There are 8 hidden switches. A switch that is on adds its own fixed numbers to the row, and there is some noise. The rows also spread widely along 9 directions, which tell nothing about the answers.
In the rows, zero is written as 128.
Known rows, each followed by its switches (1 for on, 0 for off):
[158 123 121 137 135 154 165 117 167 114 175  84 110 119 179 135 105 110
 154 131 138 143] => 1 1 0 0 0 0 0 1
[158 153 176 162 130 183 180 133 111  97 145  97  66 132 172 144 150  91
 203 130 169  91] => 1 0 1 1 0 1 1 1
[136  95  74  97 136 135 136 120 127  93 149 105 134 138 146 145 127 102
 202  72 130 167] => 1 0 1 0 1 1 0 0
[163 112 182  82 175 116 184 187  93 123 146 115  96 130 189 108 146  78
 186 134 117  81] => 1 1 1 0 0 1 1 1
[149  98 100 126 120 154 188 104 122 116 121  78  42 126 161  93 133 109
 155  90 107 139] => 0 1 1 0 0 1 0 1
[134 132  97 137 130 104 142 150  71 125 113 123  75 137 122 101 163 108
 132  99  78 150] => 0 1 0 1 1 1 0 0
[129  92 108  87 131  71 145 164 109 153 149 119 134 127 150  76 120 129
 145 125  98 135] => 0 1 1 0 0 1 1 0
[168 112 109  71 183 140 188 148  84  98 172 111 119 146 192 125 154  69
 201 117 132 138] => 1 1 1 0 1 1 1 1
[149 179 107 113 161 125 173 131 143  84 174  51  69 132 162 140 153 105
 160 159 159 152] => 1 1 0 1 0 1 1 0
[178 113 173 100 188 125 171 143 100 153 110  92  41 116 148  63 119 100
 134 143  92  90] => 0 1 1 0 0 0 1 0
[116  91 111  63 137  91 191 133 129 140 151  79  53 137 159  64 147 131
 151 116 124 118] => 1 1 1 1 0 0 1 0
[166 145 160 125 158 158 184 155 146  76 113  50  21 116 145 151 139  68
 191  90 119 119] => 1 1 1 1 0 1 1 1
[136 134 107  76 141  86 146 135 101 113 152  90  89 148 147 103 166 125
 166 134 154 117] => 1 0 1 0 0 0 1 1
[135 151 181  82 180 112 164 128 144 115 163  65  96 132 177 123 139 116
 175 178 184  90] => 0 0 1 0 1 0 1 0
[155  90 150 105 170 112 148 150 107 151  99 105  66 116 132  68 101 125
 138 125  89  96] => 0 0 0 0 0 1 0 0
[126 104 103 122 109  82 133 150 141 145 148 110  99 119 117  93 115 143
 132 104  93 145] => 1 0 0 1 0 0 1 1
[111 120 145 119  96 105 135 153 170  96 128 100 122 112 152 161 133 113
 173  73 114 123] => 0 0 0 0 0 1 1 0
[147 135 171 117 140 155 154 153 108  81  89  86  48 137 152 153 159  83
 203  91 138  75] => 1 1 0 0 0 1 0 0
[129 146 142 122 138  77 147 162  83 127 107 113  64 127 146  97 167 116
 122 126  94 106] => 0 0 0 0 1 1 0 1
[156 140 188 149 141 154 156 148 117 129 162 110 106 119 183 121 125 102
 183 165 159  83] => 1 0 1 0 0 1 1 0
[136  88 101  99 147 114 161 135  69 143 124 118  83 140 126  70 139 122
 165 105 109 131] => 0 0 1 1 1 1 1 0

New rows, each followed by its switches (1 for on, 0 for off):
[138 163 161 123 149 101 169 173 109 134 161  93  73 127 163  97 155 108
 146 176 133 108] => 1 1 1 1 0 1 1 0
[147 104 160  28 188 103 171 163 121 108 151  91 102 145 179 120 153  88
 194 125 145  92] => 1 1 1 0 0 0 1 0
[145 109 142 114 166 136 167 145 155 137 188 103 130 120 180 122 105 109
 157 142 124 136] => 1 1 0 1 1 0 0 0
[142 111  65 121 121 116 147 108 107 129 127  84  74 131 128  82 130 126
 141 109 111 162] => 0 1 1 0 0 1 0 0
[132 106 148 106 132  93 145 154 151 169 162  88 111 114 148  70  94 144
 142 164 129 111] => 1 1 1 0 0 0 1 0
[151 106  71  74 158 104 194 122 134 137 191  69  92 129 177  66 115 124
 144 160 132 160] => 1 1 1 0 0 1 1 1
[154  79 117  94 146 130 169 124 160 127 140  87  69 116 152  94 101 120
 153  96 105 128] => 1 0 0 0 0 0 1 1
[157 120 180  67 178 131 163 156  99 111 128  92  84 150 161 115 147  94
 210 142 171  70] => 1 1 1 0 0 0 1 0
[121 115 109  93 138  75 144 132 149 154 174  94 127 129 160  83 115 151
 118 165 132 139] => 0 1 0 0 0 0 0 0
[149 164 168 134 136 127 136 150 103 126 163 104 121 138 166 124 145 113
 180 179 178  93] => 1 1 1 0 0 0 1 0
[145 113 141 114 159 117 134 129 171 131 167  98 142 115 162 125  94 129
 141 145 131 130] => 0 0 0 0 0 0 0 0
[156 161 141 123 148 110 138 151  85 110 114 105  80 141 144 124 167 103
 147 132 129 107] => 0 1 0 0 0 0 0 1
[145 118 104 137 116 151 213 104 112 138 165  90  42 133 204  75 155 110
 139 141 128 124] => 1 1 1 0 0 1 0 1
[144 116 149 149 123 163 165 104 121 120  93  80  28 125 144  95 124 123
 158 113 130  89] => 0 0 0 0 0 1 0 0
[158 136 190  89 178 136 174 153 127 110 141  86  77 134 183 125 144  91
 175 150 151  76] => 1 1 0 0 0 0 1 0
[137 106 118  86 145 104 163 168  50 142 155 151 134 149 175  86 172  96
 176 122 111 115] => 1 1 1 0 1 1 1 0
[103 102 115 107  98  93 183 144 131 144 183 104  99 132 174  83 137 144
 159 138 145 118] => 1 0 1 1 0 1 1 1
[148 135  99 129 110 120 123 140  73 103 115 123 116 146 124 135 163  94
 182  79 117 149] => 0 1 1 0 1 0 1 1
[138 113 174 110 135 153 175 154 111 111 152 131 107 146 191 135 161  92
 197 112 145  81] => 1 1 0 1 0 0 1 0
[146 147  82 152 114 139 169  96 147 115 158  56  53 117 152 101 122 133
 138 144 145 152] => 1 0 0 0 0 1 1 1
[147 145 111 177 120 151 141  88 129 129 133  82  54 119 124 105 125 132
 132 126 132 145] => 0 0 1 1 0 0 0 0
[179 113 196  89 204 131 137 172  78 132 113 121 100 135 139 109 120  96
 191 141 129  69] => 1 0 0 0 1 0 1 0
[123 146 130 153  98 114 179 128 158 137 171  87  90 106 188  97 138 122
 121 150 118 137] => 0 1 1 0 0 1 1 0
[153 126 174 174 111 153 142 145 205 133 148  86 111  89 155 139  74 109
 146 117 102 125] => 1 1 0 0 0 0 1 0
[157 148 141 173 135 139 162 134 108 148 144 110  91 113 171  93 131 111
 112 157  99 130] => 0 1 0 0 1 1 0 0
[133 175 100 137 111  96 170 126 113 128 163  75  70 130 161  85 164 132
 117 176 137 146] => 0 1 1 0 0 1 1 1
[157 132  78 147 134 138 145 102 117 130 144  82  90 125 141  92 114 133
 131 148 128 162] => 0 1 0 0 0 1 0 0
[154 107 100  63 168 103 171 128  86 125 174 122 108 154 187  93 163 116
 157 139 139 119] => 1 0 0 0 0 0 1 1
[126 121  75 148  85 109 120 113 119 118 127 113 112 127 113 119 135 135
 142  79 107 169] => 0 0 0 0 1 0 1 1
[162  90  95 146 135 144 159 115  92 167 157 131 124 123 164  67 104 122
 134 139  97 152] => 0 1 1 0 0 1 0 0
[139 122 178 108 144 106 146 168 125 139 104  73  69 116 121  86 103 122
 169 149 130  90] => 0 1 1 0 0 1 1 0
[170 183 111 106 184  96 111 140  86  94 129  86  94 142 128 139 165 103
 140 152 141 139] => 0 1 0 0 0 0 0 0
[168 113 139 146 148 153 145 141  87 127 137 144 109 125 171 116 135  93
 152 112  96 111] => 1 0 0 0 0 1 0 0
[145 107 129  87 145 111 159 142  85 121 146 119 116 152 165 103 140 125
 183 142 157  96] => 0 0 0 0 0 1 1 1
[171 148  83 140 146 140 145 122  90 112 137  82  74 139 137 105 136 113
 157 142 136 149] => 1 1 0 0 0 1 0 1
[151 126  77 155 117 160 158  93 114  98 159 114  96 130 177 136 157  89
 155  85 112 164] => 1 0 1 0 0 1 0 0
[156 138 104 105 166 117 144 104 120 131 188 100 139 141 169 104 127 137
 144 185 169 140] => 0 0 0 0 0 0 1 0
[128  93  95 139  89 140 142 110 154 116 142 109 126 121 150 127 108 130
 169  80 121 147] => 0 0 0 0 0 1 1 0
[132 122 154 126 124 134 188 114 127 147 184 117  95 129 213  91 155 118
 144 153 144  92] => 1 0 1 0 0 0 1 0
[148 126 117  79 153  96 133 154 103 115 146 105 123 140 141 120 150 106
 174 122 128 132] => 1 1 1 0 0 0 1 0
[176 146  61 129 171 142 193 103  76 123 136  73  25 140 132  66 148 107
 122 143 106 175] => 0 1 0 1 1 1 1 1
[136 114 103  55 181  75 162 140 125 113 161  99 109 134 172 109 143 119
 139 130 118 138] => 0 0 0 0 0 1 0 0
[173 141  76 121 166 116 147 125 111 150 165  69  85 126 134  63  98 135
 122 192 128 160] => 1 1 0 0 0 1 1 0
[152 103 180 128 138 131 135 175 112 129 136 137 137 121 162 130 115 102
 187 113 116  87] => 1 0 0 0 0 1 1 0
[154 157 175 133 156 115 138 181 142 101 101  80  56 101 145 144 136  82
 143 105  82 107] => 1 1 0 0 0 1 0 0
[158 179 170 145 158 115 147 152 137 131 166  86  85 103 171 114 135 106
 129 182 129 115] => 1 0 1 0 0 1 1 0
[137 115 147 147 123 164 225  88 140 150 170  93  23 115 204  69 155 117
 119 139 118 102] => 1 0 1 1 0 0 1 0
[161 154  89 151 140 151 126  85 164  91 130  42  45 114 120 135 114 120
 136 115 135 163] => 1 0 0 0 0 0 0 0
[121 132 152 128 122 112 144 144 139 142 169  97 136 124 161 109 107 146
 166 174 166 111] => 0 0 0 0 1 1 1 0
[172 140  95 112 163 130 117 150  82  97 139  93 120 144 124 134 132 103
 198 131 152 150] => 1 1 1 0 0 1 0 1
[154 102  82  98 153 125 170 137 131 104 105  68  22 114 117 103 131  85
 152  50  56 169] => 1 1 1 1 0 1 1 0
[176 174 175 129 184 133 150 159 128 104 165  92  94 123 161 146 136  95
 160 168 147 112] => 1 0 0 1 0 0 1 1
[148  93  82  89 149 114 152 112 123 135 177 107 125 144 167  93 119 138
 152 140 143 141] => 1 0 0 0 0 0 0 1
[162 142 105  89 189  91 137 138 105 105 169 122 131 137 157 133 160 100
 134 128 112 154] => 0 0 0 1 0 0 1 0
[135 112 133 103 143 103 144 171 156 111 161 104 126 118 150 147 121  98
 168  93 103 145] => 1 1 1 1 0 0 0 1
[121 117 160 104 130  92 150 168 148 127 133  99 110 120 156 125 124 120
 153 118 116 110] => 0 1 0 0 1 0 0 1
[152 145 184  67 185 115 171 173 130  98 146  63  83 131 172 130 142  90
 200 157 166  85] => 1 1 1 0 0 1 1 0
[155 141  66 135 136 136 170  95 122 103 165  78  67 128 170 118 153 106
 139 122 126 168] => 1 0 1 0 0 1 0 1
[184 109 122 170 135 176 143 130  90 119 138 140 116 123 160 131 119  86
 178  92 100 132] => 1 0 1 0 0 1 0 1
[168 145 124  82 202  89 140 144 107 131 158  97 111 132 154 100 138 109
 127 166 116 140] => 0 1 1 0 0 0 0 0
[162 121 142 108 150 147 185 143 131  84 124  88  71 124 179 145 145  72
 171  83 102 127] => 0 1 0 0 0 1 1 1
[121 152 134 103 127  77 127 145 100 128 147 101  95 144 144  97 160 143
 144 164 159  99] => 1 0 0 0 0 0 1 0
[123 123 149 125 128 126 160 118 188 121 156  64  79 113 145 122 107 134
 157 123 147 128] => 0 0 1 1 0 0 1 0
[154 117 144 139 131 153 153 154 113 105 151 120 119 128 153 145 124  94
 201 101 136 123] => 1 0 1 1 0 1 1 1
[169 146  99 117 158 101 169 131  63 136 164 143 103 138 188  88 182  98
 102 143  88 144] => 0 1 0 0 0 0 1 1
[169 109  85  79 167 112 139 139  92 104 119 111  86 134 131 117 158  80
 155  69  76 158] => 1 1 1 0 0 0 1 0
[183 143 149 144 164 159 142 146  87  98 120 118  90 124 153 140 145  77
 176 113 112 113] => 1 0 0 0 0 1 1 0
[115 145 144  96 142  95 156 144 110 111 138 100  94 139 172 120 168 120
 156 138 147 101] => 0 0 0 0 1 1 0 0
[140 109 150 130 155 126 179 139 161 157 189  94 111 114 178  87  81 144
 139 185 142 115] => 0 0 0 1 0 1 0 1
[126 140  99 181  87 123 104 119 134 135 128  87 111 111 104 110  98 146
 144 121 128 159] => 0 0 1 0 1 1 0 0
[155 163 189 147 139 136 121 161 129 101 102  88  93 117 131 156 131  94
 175 127 132 101] => 0 1 0 0 1 0 1 0
